The first 11 rows are patterns. Each new row is the sum of 3 different patterns, raised or lowered, with some noise. Before adding, each is slid sideways (what falls off one end comes back at the other) and multiplied by a number that may be negative. Names go in the order of the patterns.
Known rows, each followed by the names of its patterns:
[ -3  -4 -38  37  24   8  14 -33  -5  22  17   1  14  -6  -3  -5 -11  20
  13  -2  21  10 -16 -26  11   3 -34   4 -23  -2 -35  -6   3] => (1)
[  8   8 -15  -2   1  18 -24   0   0 -17  20  16 -10   8  13 -42  -2  41
  22 -47  -8  -5  33  16 -14  41  24  27  34   2  34 -17   4] => (9)
[ 30  12  26 -22   6  14 -16  15 -21  23  14 -16 -10 -20   3   0   3  -6
  -9 -28  12 -15 -11  11  36  -5 -25  13  -6  -7   2  16  21] => (10)
[  1  22   4 -13 -34  12 -10 -16  13   6  -3 -14   6 -13 -11 -24   6  -9
  -1  36  11  21  32   7 -21  26 -22  13   9 -44  19  -2   0] => (3)
[ -6 -29   9   9   1 -17  10  32  17 -20   3  -9  -2  27 -16  -1  20  15
   1  31  -8 -12   9  -7   5   8 -25 -28   6  20  34 -11   0] => (8)
[  3  16  33   7  -4   6  -5 -17 -16 -10  20 -21  21 -27   3   1   7 -26
 -25 -32 -31  30 -31  -5  -8   5  -1 -17   0   2  -5  27  16] => (4)
[ -7  29  -8 -26 -29   4 -18 -17 -13 -22  10 -11   5  10  -9 -37  15  -3
  -4  10  18 -43  20 -22  15 -20   5 -13  -3  -4  -7 -26  14] => (5)
[ -3   6  -4  17  15  -3  49   2 -45  28 -49   3  19  -4  -2 -22 -11 -20
  -1   7 -19   0  12  24   8 -20 -15   1  13   7 -23 -12   4] => (2)
[  7   8 -21   9   3   0 -41  16  27  -4  -1  23  -8 -34  42  -1 -24 -10
 -27  -3  -7 -16   7  12  11  -2  -8 -11  -8  -9  -5   7 -28] => (6)
[ 20  20  -8 -32  16   9  -8 -15   2 -10 -21   2 -11 -18 -21   8  10 -31
  -6  25  30 -14  18  30  14   9 -18  20 -15  21  30  -7 -16] => (0)
[-17  15  15 -28 -29   0  19   0 -21   4   4  25  -2   2   3  -4   5  13
  -8  27 -19 -14   4  19 -11  10  17 -32 -11 -13  12  10  -4] => (7)

New rows, each followed by the names of its patterns:
[ -4 -17  -4 -41   0  -6 -26 -15 -32 -32 -61 -33 -25  -7 -30 -51 -20  -3
  22   3 -48 -21  -9 -40 -14   3  -4 -39 -10   4   0 -27 -16] => (1) (3) (8)
[ -2 -27 -10 -19 -37  10  33 -60  34 -25  -9  21 -24   9  -4  -6 -42   3
  17  35 -12 -24   7  -1  -1   3  25  -3  14  -2  24  -6  25] => (1) (3) (4)
[ -6  40 -19   6 -12  -3 -20  -8  18  -1 -10  59  12 -10  61  34 -25   7
  -7  -1  -6  -7 -22  50 -17  37 -35   8  -4   8 -21 -14 -58] => (4) (5) (6)
[ 12 -14  13  -9   0   2  13 -55  -8  85   5  83  57 -33  -1  51  52  25
  53  27  26  57  19  45 -10  16  68  31  16 -33  40  55 -13] => (1) (10) (2)
[  9  27  -9  19  46 -26 -17  13  27  25  20  10  46 -36   7  15 -15 -27
  -1   8 -16   3 -30  29  -1  10  22  -2  31  -9 -20   5  10] => (3) (8) (7)
[-12  -8  52  36  -4  -8  34 -20 -17  15   3  10 -16  36  13 -16  17  13
 -11  21  17  36   9   6  22  30  -4  15   4   4  52  13  48] => (8) (2) (0)
[-13  10 -11   7 -16  32 -10  76   0 -13  50  12  25  35  46  -5  55  35
  63 -14  27  47  -8  22   2  24  12   8   3  -6   7  23  13] => (10) (3) (4)
[-16  -9   1   7   2 -10  -9  -3  -5 -34 -12  -9 -29   8  -5 -37   1   9
 -14 -65   6  38   7 -22  24   6  -9  29 -13 -11 -19 -11  14] => (6) (0) (7)
[ -8   2  35  47  -2  24 -26  35 -24  56   3  23  14  -4  31  63  69 -15
  20  19  35   7  -4  11  -3 -14  32 -26   1  34 -16  19  -6] => (1) (10) (4)
[  3  38  -3  -9   4  -2  10 -22   3  27   6  42   9  -2  20  17  18  14
 -20  15   3 -12 -11  -1  40  -7  11  -3 -10   5  -4 -21  -8] => (10) (3) (0)
[ -9  21 -21  29  15  -2  -8  -1   4 -11  -7   3  32 -17 -10  -3 -14 -10
  22  -3   4  -1  35 -15  28   5  40   8  12  -3   6  17 -19] => (1) (5) (7)
[-27 -12  -8 -46  -7  41 -12   2 -12 -20 -30  -1  16 -37  -1  12  -2 -36
  22 -20 -48 -47 -30 -24 -23 -22 -15   5 -25   7  22 -22 -25] => (3) (6) (7)
[  7  12 -29  -1   4   1  25   5  12  57   3   4  18   9  -4  -2  -5  32
  18   1  19  -4 -11   1  24   0  32   1  22   5  13  -1   0] => (3) (5) (7)
[ -5  30  17  -1  13 -18   4   4  25  -6   3   7  24 -20  24   0 -46 -19
  -1 -16 -21  40 -18  15 -14  -9  43 -13  -3   5  26  -8  -1] => (3) (8) (7)
[ 11  19  -4   1  -4   8  28   2  -5 -10 -30  29   5  -5  14   8 -23  15
   4   9 -12  -9   3   3  -3  -2 -11  28  -2   6  10  -8 -10] => (1) (8) (5)
[  8  -1  -5  70  -5  -6  15  16 -25  -6  33  46  22  26  24 -43   6  30
  23   5  -3  28  18 -10   8 -11 -35   0   7 -18 -22   0 -16] => (10) (3) (8)
[-17 -22 -13   9 -33 -14  -5   1 -22   9  -2  -3  -1 -17  14 -42 -16  -3
 -27 -10   5 -25 -21 -28 -21   0 -15 -19 -28 -19 -17 -12 -29] => (1) (6) (0)
[-31  -8 -31   2   3 -26 -23   9 -27 -15 -14 -18 -30  -1  27   2   1 -10
  -1 -38   7  -9 -30 -57 -24  -9 -20 -18  -5  -9  28 -23 -17] => (3) (5) (6)
[ 33  -4 -29 -25  12 -25 -18  52 -18   0 -13  -7  15  -3 -15 -20  14  -2
 -16 -22  -3  19 -21  12 -18  -6  14 -28 -10  11 -17   0 -26] => (1) (6) (7)
[ 11  20 -14   5 -34 -18   3  27 -12  15 -30 -19 -28  -8   9 -12 -20  -6
  16 -28 -33   2   0 -55  12 -23 -22 -15   2 -41  -1 -24 -36] => (1) (8) (5)
[-29 -32  -4  -4 -32 -41  30 -25   0  -1 -44 -38  -5 -12 -46 -23  45  -4
 -30 -10   5 -47 -23 -57 -18 -32 -73   3 -17 -58 -17  -6  25] => (3) (0) (7)
[-11 -17 -24  -5 -12 -27 -34   1   9 -10 -32  -4  -4  -9 -16 -21  -2   2
 -15 -25 -18 -33 -16 -22   0  19 -14 -20  10 -28 -35   6 -28] => (10) (4) (7)
[ 19 -32  43  -4  10 -31 -11  33  16  10  -6 -23   4  10  -8  -4 -14  15
  -8 -12  -6 -16  20   9   0  23  16 -22  -9 -20  27  10  47] => (10) (4) (2)
[ -12  -51  -50  -77  -42  -50  -77  -57  -78   -4    1  -56   13  -36
  -42  -60  -28  -53  -16   -3  -52  -64  -14  -35  -58 -113  -28  -10
  -41  -72  -48  -66  -54] => (2) (0) (7)
[-30   9  22 -17  -3  14  15 -23  34  26 -21  17   2  11 -11  12  18 -17
 -25 -38   8 -10 -33  -5   4  25 -10  -3 -24 -21   5  11 -18] => (2) (6) (0)
[-29 -24 -14   6  17 -17 -11 -33 -24 -36 -10  21 -21 -25 -29  13   2 -55
 -17  11 -15 -28  11 -19  18 -21 -18 -27 -25 -14   3  -7 -44] => (8) (6) (7)
[-21  42  15   9  -4  15 -14  18  -4 -21  15  16   2  40  46 -12 -24  -8
  12   2  27  16   0   3  27  -7 -31 -13 -11  -7  10  45 -20] => (8) (6) (7)
[-12  30 -12 -31 -16 -19 -20 -46   4  23 -57 -20 -18   0 -30   5  18  -9
 -40   8  19 -38   3  18  12 -43 -40 -11 -37 -35 -48 -46  -6] => (1) (3) (0)
[ 59  28  31  55 -16 -36  35  13  18  31 -35   6  12   0   9  26   9 -10
 -11  15 -25   7  18 -16  23  -3   7 -40 -29  -6  11   1   0] => (1) (3) (8)
[ 31  25  48  20  42   9  24  -8  34  -1  29  11  35  -3  13  28   0  11
  44   4  38  20  -5  -8  33  21 -20  -6   6  58   2  11  58] => (9) (5) (6)
[ 24   4   2  -3   7 -32   9  11  10  31 -40  29  13  22   3 -22 -18  -1
  21  -1   5  -6  18  31 -11   6  28   2  36  27  13  18  56] => (1) (10) (4)
[  0  30  24 -26  12 -12  33 -38   5  22  13  26 -11  40  37  29  -9  -5
  55  62  -5  20  12  40  33  -7  47  41  55  47  26  46 -19] => (1) (9) (10)
[ 39 -11  52  10  59  14   2  -1  16 -21 -22  36 -21  16   4  26  38  -3
  -1  28   6  39  49  31 -13  62  22  27   7  29  10  10  19] => (4) (5) (0)
[-17  22  -4 -26 -39  23 -41 -13  -8  -6 -28  -8  13  27  15 -37  12   7
  12  -3   7 -14 -21  14   3 -51 -36 -10 -38 -61 -31  -4  -2] => (1) (4) (0)
[ 11  31  30   6  20  11   0  38  28  -9  -8   1  26  50   1 -15  29  30
   3  -8  47   2  -9 -12   1  -5 -11  34  15 -11  67  18  22] => (2) (6) (7)
[-41   1  -4 -27 -16 -13 -29   5 -12   8 -23   4 -52  -8  22   3 -15 -37
 -21   2 -48 -20 -27  -4 -21 -74 -16   5 -35 -24  -4 -25  -7] => (9) (10) (5)
[ 13  16  -3  33   8 -11  36  55  17  -8  24  26   6   2   6  37  21  10
  26 -11  46  20  17  28 -19  31  48 -20  -2   6  19  14  13] => (10) (3) (0)
[-27  -9 -18 -19 -32 -16   4  -9   6   8  16 -27 -40  34  19  -2 -14  25
 -10  -9  34  11 -16   9 -17 -21 -39 -23  32   1   7   9 -10] => (10) (8) (6)
[ 16  21   0 -11  -9  -7 -37   4   6  -2  21 -26  28   2 -24 -10 -67 -22
 -20  39 -34 -30 -28  -5  -9 -19 -18  -8   8  37  22  -6   2] => (4) (5) (2)
[ 57  29 -22 -58  40 -30  -4  17 -49  24 -14  20 -18 -18  -1  12 -45   4
  -2  -8  12   1  -8 -10   3 -23   9 -15   6  10  10  23  20] => (3) (8) (0)
[ 16  34   6  26  27  17  -5  -4 -41  20 -18  35   1  11  34  25  43 -30
  25  26  26  10   2  23  -3   8  25  16 -17  15  17 -29 -13] => (1) (10) (4)
[ 61 -24  21  -8  11  -8  -1  20  30   9 -11   4 -12   0  14  20 -12  -2
  -6  17   7   3   6 -23 -20 -31 -35 -29   8 -25  41 -19 -15] => (1) (10) (3)
[ 19 -13 -16 -24  -7  11   2 -26 -13  32   3 -40  -8  -6  19  10 -33  -6
 -33  -5  32  -9 -26  15  -9 -24 -49 -20  -7 -36 -10   8 -38] => (1) (2) (0)
[ 32   9  20 -28  28   3  -4  -1   4  -7  14 -17  13 -20   4  -3 -17 -27
  -5  -2   8  -6  23  11  -5 -21  16 -13  19  -7  11   4  -4] => (4) (5) (2)
